There are 9 hidden switches. A switch that is on adds its own fixed numbers to the row, and there is some noise. The rows also spread widely along 13 directions, which tell nothing about the answers.
Known rows, each followed by its switches (1 for on, 0 for off):
[-.20 -.03 .20 .26 -.17 -.05 -.11 -.15 .09 .34 -.10 -.45 .27 -.06 -.08 .12 -.19 .20 .23 -.02 -.34 .00 -.18 .12 .18 .09 -.02 .08 .00 -.17 -.08 -.22 .21 -.21 -.22 -.04 -.16 .01]
0 1 1 1 1 0 1 0 1
[.07 -.11 -.02 .17 .07 -.07 .40 .01 -.17 -.28 -.23 -.10 -.33 -.33 .13 -.08 .10 -.02 -.03 .09 .22 .35 .00 -.10 .02 .12 .01 .02 .13 .19 .00 -.06 -.15 -.25 .08 .09 .24 -.02]
0 0 0 1 0 1 0 0 1
[.06 .12 -.09 -.01 .02 .01 .18 .04 -.15 .04 -.18 -.12 .03 -.18 .12 -.15 -.01 -.09 -.18 -.07 .01 .30 .15 .06 .28 .10 -.16 -.13 .02 -.04 .11 .03 -.05 -.07 -.10 -.12 .02 -.01]
0 0 0 1 0 1 0 0 1
[-.23 -.02 -.11 .13 -.08 -.10 .18 -.14 -.01 .33 -.09 -.29 .31 -.31 .14 .04 -.05 .18 .22 -.23 -.26 .01 -.19 .25 .00 .10 -.31 -.06 .01 .04 .13 -.03 .16 -.40 -.20 .22 -.05 .05]
0 1 0 1 1 0 0 1 0
[.02 .01 .28 .07 -.10 .04 -.23 .23 .05 .16 .03 .09 -.04 .09 -.21 .04 -.07 .27 .19 -.11 -.07 -.41 .11 .14 .00 .27 -.04 .15 -.20 -.11 -.17 -.06 -.17 .16 -.16 -.16 .07 .09]
0 0 0 0 0 0 0 1 0
[.05 .00 .44 -.01 -.18 -.14 -.24 -.23 .05 .17 .10 .04 .18 .25 -.33 -.10 -.06 .31 .09 -.46 -.08 -.31 -.05 -.04 .12 .02 -.17 -.08 -.15 -.25 -.23 -.09 -.09 .10 -.19 .07 -.06 .03]
0 1 0 1 0 1 1 0 1
[.13 .37 .26 -.01 .06 -.15 .10 -.03 -.20 -.06 -.21 .13 .16 -.31 -.11 -.02 -.26 .34 .21 .10 .10 .04 -.15 .06 -.11 .06 -.11 .08 .09 -.13 -.41 .11 -.18 -.19 -.02 -.08 .09 .21]
0 0 1 1 0 1 1 0 1
[.05 -.13 .23 -.01 .02 -.25 -.04 -.27 .26 .46 .04 -.20 .02 .08 -.28 .08 -.08 .15 .18 -.27 -.01 -.09 -.15 .10 -.02 .17 -.22 .22 -.16 -.09 -.27 .07 -.16 -.18 -.52 -.03 -.11 .04]
0 1 0 1 1 0 0 1 0
[-.01 -.37 -.12 .17 -.02 .15 .36 .02 -.09 -.44 .09 .10 -.28 -.05 -.15 .10 .18 .21 -.14 .18 -.04 -.02 .46 -.17 -.11 -.14 .05 .16 -.23 .00 -.40 -.04 .02 -.19 -.01 .02 .12 -.05]
1 1 1 1 0 0 0 1 1
[-.03 .05 .26 .10 .21 .20 .34 .09 .02 -.32 .01 -.16 -.29 -.03 .27 -.05 .00 .38 -.31 -.06 .10 .37 .16 -.06 .02 -.18 .10 -.12 -.20 -.17 -.22 .16 -.03 -.18 -.16 -.08 .09 .05]
0 0 1 0 0 0 0 0 1
[-.11 -.39 -.25 .06 -.03 .12 .06 .23 -.15 -.21 .03 .13 .01 -.13 -.24 -.07 .14 .03 .14 -.15 .14 -.26 .51 -.05 -.04 -.06 -.16 -.05 -.19 -.02 .01 -.14 .21 -.12 .07 .02 .07 -.08]
0 1 1 1 0 0 0 0 1
[-.10 -.03 .13 .11 -.05 .03 -.10 .12 -.03 .17 .00 .09 -.03 .08 -.01 -.07 .03 .14 .02 -.13 -.05 -.17 -.01 .04 .21 .06 -.30 -.02 -.07 .01 .13 -.18 -.11 -.01 .09 .07 .05 -.03]
0 1 0 0 0 1 0 0 1
[-.22 -.06 -.03 .30 .00 .24 -.07 .28 .05 .15 -.07 .03 -.12 -.11 .00 .10 -.23 .23 .18 .35 -.19 -.10 .14 .16 -.03 .22 .06 .13 -.13 .02 -.14 -.10 -.01 -.04 -.01 -.21 .02 .18]
0 0 1 1 0 0 1 1 1
[-.01 .15 -.22 .09 -.13 -.10 -.12 -.12 -.09 .05 -.03 .31 .15 .02 -.09 -.05 -.27 .05 .12 .17 .09 -.24 -.17 .11 -.28 .01 -.14 -.11 -.04 -.06 -.27 .10 .02 .01 -.19 .19 -.13 .03]
1 1 0 0 1 0 0 0 1
[.17 -.43 -.16 .09 -.33 -.08 .28 -.29 -.20 -.17 .03 -.17 -.08 -.03 -.33 -.10 .43 -.29 -.12 -.23 -.09 .04 .33 -.16 .17 .14 .11 .02 -.08 .13 -.05 -.22 -.05 -.04 -.09 .05 .03 -.07]
0 1 0 1 1 0 0 0 1
[.03 -.08 .33 .02 .06 .25 -.15 .17 .06 -.11 .22 .37 -.31 .32 -.19 .03 .04 .39 -.14 .03 .05 -.28 .32 -.04 .10 -.13 -.07 .10 -.24 -.12 -.25 -.03 -.22 .17 .16 -.19 .09 .01]
0 0 0 1 0 0 0 0 1
[.03 .07 -.08 .07 -.05 -.18 .10 -.32 -.09 .00 -.10 .07 .05 -.04 .03 -.16 -.07 -.02 -.06 -.05 .06 .13 -.29 -.02 -.01 -.04 -.14 -.16 .07 .08 -.05 .00 -.05 -.10 -.03 .29 -.05 .04]
0 1 0 0 0 1 1 1 1
[.19 .03 .33 -.06 -.22 -.07 -.28 -.08 -.14 .17 .13 .20 -.05 .36 -.15 -.24 .10 .06 -.21 -.33 .05 -.25 .00 -.08 .30 .09 -.22 -.13 -.08 -.12 .08 -.20 -.29 .29 .06 .01 .04 -.04]
0 1 0 1 0 1 0 0 0
[.12 .18 -.03 -.11 -.01 -.21 .19 -.61 .01 .09 .06 .06 .13 .11 -.01 -.02 -.01 -.10 -.26 .11 -.06 .33 -.26 -.08 .06 -.27 -.18 .00 .07 .02 -.22 .16 -.07 -.15 -.13 .19 -.20 .02]
0 1 1 1 0 0 0 0 1
[.02 .13 .23 .12 -.10 -.06 .04 .17 -.17 -.34 -.18 -.11 .14 -.22 -.04 .00 -.22 .45 .09 -.02 .09 -.15 .14 .03 -.14 -.06 .05 .01 -.05 -.31 -.48 -.01 .13 -.11 -.20 -.02 .11 .01]
0 1 1 0 0 0 1 1 1
[.18 .17 .40 .11 .11 -.06 .10 .16 -.08 -.06 -.22 -.19 -.26 -.12 .02 .13 -.07 .28 -.12 .45 .18 .29 .09 -.03 .31 -.05 -.11 .48 .15 -.09 -.31 -.14 -.32 -.18 .10 -.31 .19 -.12]
0 1 1 1 0 0 1 0 1
[.24 -.04 .06 -.20 .15 -.22 -.03 -.48 .20 .47 .00 -.03 .03 .19 -.49 -.04 .02 -.25 .06 -.08 .01 .18 -.11 -.05 .22 .05 -.10 .21 -.07 .02 -.14 .09 -.28 -.08 -.33 -.19 -.25 .13]
0 1 0 0 0 1 0 0 1
[.07 -.27 -.30 .03 -.19 .00 -.13 -.16 .00 -.07 .03 .06 -.02 .16 -.19 -.08 -.08 -.28 -.07 .09 .07 -.08 .16 -.10 -.05 .02 .17 -.13 -.09 -.04 -.05 -.05 .16 .15 -.22 .05 -.17 -.09]
0 1 0 1 0 0 0 0 0
[.14 .08 .05 -.15 -.11 -.34 -.10 -.33 .07 .35 -.03 -.07 .23 .14 -.22 -.19 -.07 -.11 -.07 -.37 .17 .01 -.05 .03 .03 .10 -.26 -.09 -.13 -.16 -.16 .14 -.06 .08 -.53 .08 -.17 -.03]
0 1 1 0 0 0 1 0 1
[-.27 -.25 -.06 .33 -.52 -.16 .11 .14 -.05 -.02 -.15 -.28 .23 -.16 .03 .15 .06 .18 .03 -.18 -.32 -.29 .21 .03 .06 .21 -.33 -.03 -.06 -.13 -.13 -.25 .24 .01 -.25 .23 .12 -.28]
0 0 1 1 1 1 1 1 1
[.04 -.02 .34 .12 .40 .05 .18 .04 .01 -.22 -.12 -.13 -.34 -.09 .01 -.10 -.04 .39 .05 -.09 .34 .37 -.05 -.11 .26 -.32 -.08 .03 .06 -.11 -.01 -.06 -.14 -.45 .25 -.12 .12 -.02]
0 0 0 0 1 1 1 0 1
[.04 -.04 .23 -.01 .14 -.26 -.17 -.05 .27 .20 -.07 -.05 -.08 .14 -.26 .07 -.28 .22 .19 .02 .39 -.12 -.12 .03 -.09 -.08 -.21 .21 -.06 -.23 -.38 .08 -.07 -.11 -.40 -.03 -.10 -.16]
0 1 0 0 1 0 0 0 1
[-.09 .04 .39 .10 -.02 -.17 -.06 -.39 .16 .23 .08 .02 .04 .24 -.07 -.01 -.10 .30 .02 -.13 -.09 -.01 -.37 -.08 .10 -.18 -.27 .01 .00 -.10 -.15 -.10 -.09 -.13 .02 .26 -.10 .00]
0 1 1 1 0 1 1 0 1
[-.01 .13 .27 -.16 .23 .00 -.05 -.03 .12 .28 .11 .06 .20 .14 -.24 .04 -.15 .42 .10 -.25 -.11 -.14 .12 .09 .08 -.16 -.35 .11 -.29 -.34 -.27 .17 -.10 -.21 -.27 -.16 -.13 .11]
1 1 1 0 0 1 0 0 0

New rows, each followed by its switches (1 for on, 0 for off):
[.02 -.06 -.11 -.14 -.15 .04 .10 .02 .02 .20 .12 .09 .21 .12 -.25 .08 .13 .02 -.16 -.17 -.42 -.21 .44 .08 .17 .09 -.25 .12 -.36 -.13 -.22 .10 -.12 .11 -.30 -.22 -.07 .10]
0 0 1 0 0 1 0 1 0
[.06 .08 -.04 -.11 -.16 -.11 .10 -.42 -.10 -.11 .09 .22 .35 .00 -.20 .05 -.11 .14 .08 -.03 -.26 -.14 -.11 -.03 -.18 -.20 -.03 -.08 -.04 -.09 -.36 .11 .05 -.13 -.11 .20 -.15 .14]
0 1 0 1 0 1 0 0 0
[-.06 -.26 .03 .01 .21 .03 .14 .01 .05 -.18 .09 .27 -.18 .05 -.26 -.04 .13 .26 .16 -.30 .21 -.16 .21 -.08 -.03 -.20 -.27 .00 -.21 .00 -.07 .04 -.07 -.22 .12 .13 .09 -.05]
1 0 0 0 0 1 0 0 1
[.16 .06 -.02 -.06 -.08 -.01 .04 -.39 -.02 -.07 .13 .15 .03 .21 -.09 -.04 .01 .04 -.24 .01 -.05 .14 .04 -.05 .19 -.27 -.05 -.05 -.03 -.12 -.17 .08 -.10 -.03 .06 .00 -.13 -.02]
0 0 0 1 1 0 1 0 0
[.14 .11 .08 -.20 .04 -.24 -.12 -.18 -.09 .31 -.09 .07 .32 -.15 -.46 -.04 -.01 -.05 .39 -.23 .02 -.11 -.09 .05 .17 .06 -.31 .11 .08 -.03 .06 -.05 -.11 -.18 .07 -.11 -.08 .14]
0 0 1 1 0 1 0 0 0
[-.08 -.15 -.09 .14 -.15 .01 -.08 -.30 .05 .05 .15 .10 -.03 .23 -.10 -.18 .01 -.08 -.03 -.24 .01 -.07 -.15 -.06 -.07 -.03 .05 -.34 -.15 .01 .07 -.04 .12 .07 -.07 .24 -.18 .06]
0 0 1 0 1 0 0 0 1
[-.07 -.25 .14 .05 .17 .16 .11 .26 .00 .00 .09 .12 -.16 .02 -.14 -.04 .09 .39 -.03 -.22 .09 -.13 .46 -.01 .22 -.14 -.34 .08 -.27 -.16 -.13 -.06 -.13 -.21 .06 -.17 .14 -.06]
0 1 0 1 1 1 1 0 1
[-.18 -.13 -.05 .33 -.13 .15 .14 .05 -.13 -.44 .00 .06 -.19 -.09 .22 .05 -.04 .16 .04 .24 -.05 -.04 -.10 -.07 -.23 -.10 .24 -.12 .00 .09 -.03 -.15 .17 -.09 .24 .29 .09 .01]
0 0 1 0 0 0 0 0 0
[.01 -.02 -.05 -.03 -.11 -.23 -.16 -.13 .08 -.03 -.06 .17 .16 .06 -.21 .05 -.21 .00 .21 -.01 .10 -.24 -.15 -.01 -.17 -.05 -.12 -.05 .02 -.10 -.17 .03 .09 .04 -.17 .19 -.11 -.09]
0 0 0 0 0 1 0 0 0
[-.11 -.28 -.01 .07 -.24 .01 -.07 -.12 .10 -.05 .18 .13 -.04 .27 -.10 -.02 .15 .03 -.01 -.31 -.06 -.31 .07 -.06 -.06 -.04 -.08 -.15 -.18 .02 .06 -.09 .11 .14 -.04 .28 -.03 -.12]
0 0 0 0 0 0 0 0 0
[-.15 -.07 .29 .13 -.01 -.10 .25 .12 .04 -.02 -.09 -.32 .14 -.27 .07 .15 -.10 .50 .20 -.18 -.08 -.06 .12 .10 -.15 .03 -.17 .15 -.13 -.20 -.34 .03 .07 -.36 -.34 .06 .14 -.03]
0 1 1 1 0 0 1 0 0
[-.01 .04 -.31 .09 -.10 -.11 .12 -.10 -.02 .28 -.21 -.33 .21 -.26 .11 -.09 -.24 -.27 .04 .06 -.06 .23 -.04 .14 -.09 .31 .08 -.12 -.06 -.02 -.01 .09 .15 -.10 -.52 -.02 -.16 .10]
0 1 1 0 0 0 1 0 0
[-.02 -.01 .24 -.08 .51 .19 -.05 -.17 .08 .14 .14 .02 .00 .03 -.20 -.16 -.18 .35 .22 -.27 .13 .20 -.06 .00 .11 -.32 .01 -.12 -.16 -.16 .06 .05 .02 -.47 .16 -.16 -.16 .28]
0 1 1 1 0 0 1 0 0
[.11 .03 -.01 .02 -.27 -.29 -.09 -.23 -.17 -.04 -.06 .11 .08 .11 -.05 -.16 .04 -.10 -.05 -.19 .17 -.13 -.21 -.08 .10 -.05 -.34 -.15 .11 -.03 .11 -.16 -.05 .06 .05 .39 .01 -.24]
1 1 0 0 0 1 0 0 0
[.12 .04 .35 .15 -.06 .09 -.35 .04 .00 .18 .08 .15 -.34 .37 -.24 -.17 .04 .10 -.08 -.07 .10 -.14 .01 -.03 .28 .18 .00 .03 -.16 -.06 .04 -.23 -.29 .28 .09 -.19 .00 .04]
1 0 1 0 0 0 0 1 1
[.12 -.27 .01 -.04 .08 -.13 -.02 .08 -.09 .06 -.08 -.14 -.12 -.04 -.20 -.22 .19 -.14 .04 -.40 .40 .04 .27 -.07 .26 .02 -.24 .00 -.07 .00 .28 -.18 -.04 -.14 .06 -.03 .07 -.13]
0 1 1 0 0 0 1 0 0
[-.16 -.16 -.11 .16 -.26 -.20 .17 .11 .03 .23 -.17 -.24 .18 -.29 .07 .15 -.03 .11 .19 -.08 -.17 -.19 .12 .20 -.11 .34 -.32 .18 -.07 .04 -.13 -.06 .04 -.16 -.39 .15 .13 -.10]
0 1 0 1 0 0 1 1 0
[.09 -.01 .21 .04 .07 .16 .26 -.20 -.07 -.28 .16 .20 -.12 .05 -.11 .01 .03 .38 -.15 .05 -.09 .05 .19 -.09 -.05 -.24 .12 .06 -.19 -.06 -.46 .10 -.15 -.17 .06 -.02 .05 .16]
0 1 0 1 0 0 1 0 1
[.11 -.11 -.32 -.04 -.28 .06 .04 -.02 -.24 -.08 .02 .22 .15 -.05 -.23 -.15 .20 -.22 -.10 -.17 -.08 -.19 .46 .02 .07 .15 -.08 -.14 -.16 .04 -.01 -.02 -.01 .19 -.01 -.04 .03 .02]
0 0 0 1 0 0 1 0 1
[-.12 .11 .06 .08 -.14 .26 -.06 .29 .01 .08 .12 .12 .07 .15 .15 .14 -.25 .36 -.29 .31 -.32 -.19 .40 .12 .05 -.02 -.10 .09 -.29 -.27 -.40 .06 -.05 .16 -.24 -.23 -.02 .02]
0 1 1 1 0 0 1 0 0
[.03 -.11 -.30 .00 -.13 -.10 -.07 -.02 -.17 -.20 -.24 -.04 .50 -.32 -.53 .18 -.27 .02 .35 .30 -.20 -.20 .34 -.01 .00 -.13 .02 .22 .03 -.24 -.42 -.09 .36 -.18 -.11 -.21 -.15 .01]
0 1 1 1 0 1 1 1 1
[.15 -.02 .13 .06 -.24 -.10 -.01 -.08 -.02 .24 -.14 -.24 .18 -.17 -.37 .06 .02 -.05 .26 -.13 -.28 -.13 .15 .11 .06 .47 .18 .22 -.13 -.05 -.28 -.03 -.13 .07 -.40 -.29 -.02 .19]
0 0 0 0 0 0 1 0 1
[.08 .11 -.27 -.09 -.29 -.26 .18 -.06 -.20 .14 -.19 -.10 .40 -.29 .02 -.06 .02 -.13 -.13 -.16 -.02 -.01 .25 .14 .05 .17 -.41 -.04 -.03 -.06 -.17 .12 .03 -.01 -.40 .08 .03 -.13]
0 1 0 1 0 0 1 0 1
[.12 .00 .24 -.02 -.19 -.18 .08 -.21 -.12 .09 .08 .22 -.12 .08 -.14 -.12 .37 .10 -.08 -.39 .03 -.16 -.03 -.01 .12 .13 -.38 .06 -.03 .18 .03 -.10 -.35 .03 .16 .19 .18 -.02]
0 0 0 1 0 0 0 1 1
[-.22 -.01 -.02 .21 -.37 .04 -.03 .40 .01 .05 -.06 .11 .10 .01 .13 .19 -.05 .20 -.06 .17 -.31 -.42 .29 .14 .02 .22 -.33 .11 -.16 -.06 -.20 -.08 -.01 .24 -.18 .05 .16 -.18]
0 0 0 0 0 1 0 0 1
[-.04 -.23 .17 .14 -.10 .00 -.21 -.10 .10 .20 .07 -.05 -.11 .32 -.28 -.22 .04 .01 .05 -.52 .04 -.18 .06 -.10 .15 .17 -.06 -.24 -.28 -.15 .13 -.17 -.02 .19 -.18 .05 -.10 -.03]
1 0 1 0 0 1 1 0 1
[.11 -.20 .38 .04 .09 -.36 .08 -.27 .15 .12 -.12 -.37 -.12 .00 -.24 -.09 .02 .03 .22 -.41 .31 .15 -.26 -.16 .01 .08 -.04 .06 .00 -.07 -.07 -.08 -.09 -.24 -.38 .14 -.02 -.05]
0 1 1 0 0 1 0 0 0
[-.12 -.37 -.04 .19 -.08 .07 .11 -.24 .19 .11 .15 -.26 -.15 .30 -.13 .08 .20 -.03 -.19 -.06 -.22 .12 .19 -.13 .32 -.16 -.09 .08 -.22 -.08 .00 -.19 .10 -.11 -.19 .02 -.16 -.21]
1 1 1 0 1 0 0 0 1
[.09 -.16 -.14 .03 -.02 .07 .09 -.03 -.17 -.34 .07 .27 -.21 .10 -.09 -.15 .06 -.03 -.25 .10 .29 .02 .25 -.18 -.06 -.18 .02 -.15 -.10 -.01 -.14 -.02 .00 .05 .10 .08 .03 -.04]
0 1 1 1 0 0 0 0 1
[.02 .02 .20 .05 -.27 -.22 -.08 -.08 .03 -.09 -.01 .10 .11 .13 -.10 .09 -.19 .33 -.07 -.02 -.02 -.32 -.03 -.03 -.16 -.03 -.21 .01 -.08 -.25 -.52 .03 -.02 .14 -.39 .20 .02 -.16]
0 1 0 1 0 1 0 1 1
[-.15 -.10 -.09 .05 .11 .13 .26 -.16 .08 -.14 .14 .12 -.06 .06 .11 .06 -.08 .19 -.15 .08 -.17 .14 .06 -.07 -.08 -.28 -.06 -.11 -.17 -.06 -.18 .13 .08 -.19 -.04 .14 -.08 .08]
0 0 1 1 0 1 0 0 0
[.14 -.10 -.17 .10 -.04 .11 .23 -.21 -.24 -.43 .03 -.07 -.09 .02 .06 -.22 -.05 .04 -.36 -.03 .14 .30 .24 -.18 .03 -.27 .20 -.33 -.12 -.23 -.19 .05 .14 -.13 -.11 .06 -.08 -.07]
1 1 1 1 1 0 1 0 0
[.07 -.23 .06 .03 .09 .00 .24 -.18 .04 .05 -.02 -.41 -.10 .02 .07 -.21 .13 -.05 -.22 -.44 .02 .39 .14 -.10 .34 -.03 -.03 -.19 -.12 -.08 .20 -.06 -.01 -.21 -.25 .00 -.03 -.05]
0 1 0 0 0 1 1 0 0
[.03 -.07 -.10 -.03 -.33 .13 .20 .04 -.05 .18 .07 -.14 .15 .01 .00 .08 .17 -.05 -.32 -.12 -.50 -.05 .57 .12 .23 .29 -.09 .08 -.31 -.07 -.17 .06 -.12 .18 -.41 -.23 .01 .02]
0 0 0 1 0 0 1 0 0
[.10 .06 -.09 -.13 .00 -.06 .23 .01 -.02 .29 .08 .27 -.06 .02 -.05 .02 .12 .02 -.20 -.01 -.11 .00 .23 .11 .12 .14 -.45 .15 -.18 .05 -.17 .20 -.43 -.05 -.15 -.16 .06 .06]
0 0 0 1 1 1 0 0 0
[-.12 .02 .09 -.08 .22 -.14 .09 .20 .09 .22 .00 .21 .02 -.07 -.04 .03 -.04 .37 .16 -.23 .23 -.15 .10 .10 .05 -.18 -.73 .12 -.12 -.10 -.05 .09 -.17 -.30 .08 .05 .11 -.09]
0 0 1 0 1 1 1 0 0
[-.12 .19 .10 -.12 .11 -.04 -.12 .12 .00 .19 .07 .28 .22 .02 -.08 .03 -.05 .38 .22 -.26 .06 -.31 .05 .18 .06 -.23 -.62 .04 -.13 -.15 .03 .06 .01 -.19 .13 .10 .01 -.04]
1 0 1 0 0 0 0 0 0
[.12 -.28 .25 .13 -.04 -.06 -.15 .02 .05 -.16 -.03 -.07 -.26 .24 -.35 .06 .01 .17 -.04 .09 .18 -.10 .21 -.20 .32 -.17 -.12 .23 -.05 -.27 -.23 -.28 -.08 -.02 .01 -.15 .03 -.34]
1 1 0 1 1 1 0 0 1
[-.16 .05 -.14 .15 .01 -.09 .19 .10 .00 .15 -.14 .01 .07 -.30 .12 .04 -.08 .15 .22 .00 .05 -.06 -.08 .24 -.20 .16 -.29 .02 -.03 .09 -.09 .13 -.01 -.25 -.19 .13 .08 .06]
0 0 0 0 1 0 0 0 1
[.09 -.09 -.11 -.01 -.21 .17 .07 -.22 -.28 -.14 .15 .27 .14 .09 -.23 -.13 .22 -.01 -.20 -.11 -.35 -.10 .30 -.10 .27 -.13 -.02 -.11 -.11 .02 -.03 -.15 -.06 .03 .29 .00 -.05 .11]
0 1 0 1 0 1 1 0 1
[.18 -.06 .42 -.10 .20 -.12 -.17 -.04 .02 .01 -.12 -.33 .10 -.12 -.42 .02 -.11 .25 .36 -.24 .18 .00 .07 -.01 .24 -.11 .04 .21 .04 -.26 -.11 -.13 .04 -.31 -.08 -.28 -.05 -.02]
0 1 0 1 0 0 0 0 0
[-.07 .01 .10 .03 .25 .07 .02 .16 .22 .24 -.04 -.13 -.06 -.01 .06 .04 -.32 .29 .06 .02 .08 .06 .10 .15 -.07 .07 -.04 .08 -.24 -.19 -.25 .19 -.03 -.16 -.46 -.20 -.06 .09]
0 1 0 0 0 0 1 0 0
[.05 -.23 .05 .04 .05 -.05 -.09 -.12 .14 .43 .03 -.04 -.11 .17 -.35 -.16 -.06 -.06 .07 -.34 .07 -.06 .13 -.02 .12 .30 -.15 -.02 -.26 -.10 -.04 -.01 -.18 .02 -.44 -.11 -.11 .02]
1 1 0 1 0 1 1 0 1
[-.14 -.23 .09 .15 .01 -.21 .11 -.26 .38 .41 .08 -.18 -.21 .19 .09 .10 -.12 .08 -.01 -.09 .07 .08 -.28 .05 -.15 .12 -.22 .06 -.15 .02 -.16 .10 -.10 -.16 -.54 .24 -.09 -.11]
0 1 0 1 1 0 0 0 0
[-.05 -.13 -.27 .16 -.23 -.06 .06 .07 .06 -.42 -.03 .24 -.10 .01 .02 .24 -.28 .17 -.03 .45 .07 -.26 .21 -.02 -.45 -.05 .00 .09 -.12 -.14 -.61 .17 .13 .11 -.34 .19 .05 -.23]
1 0 0 1 0 0 0 1 0
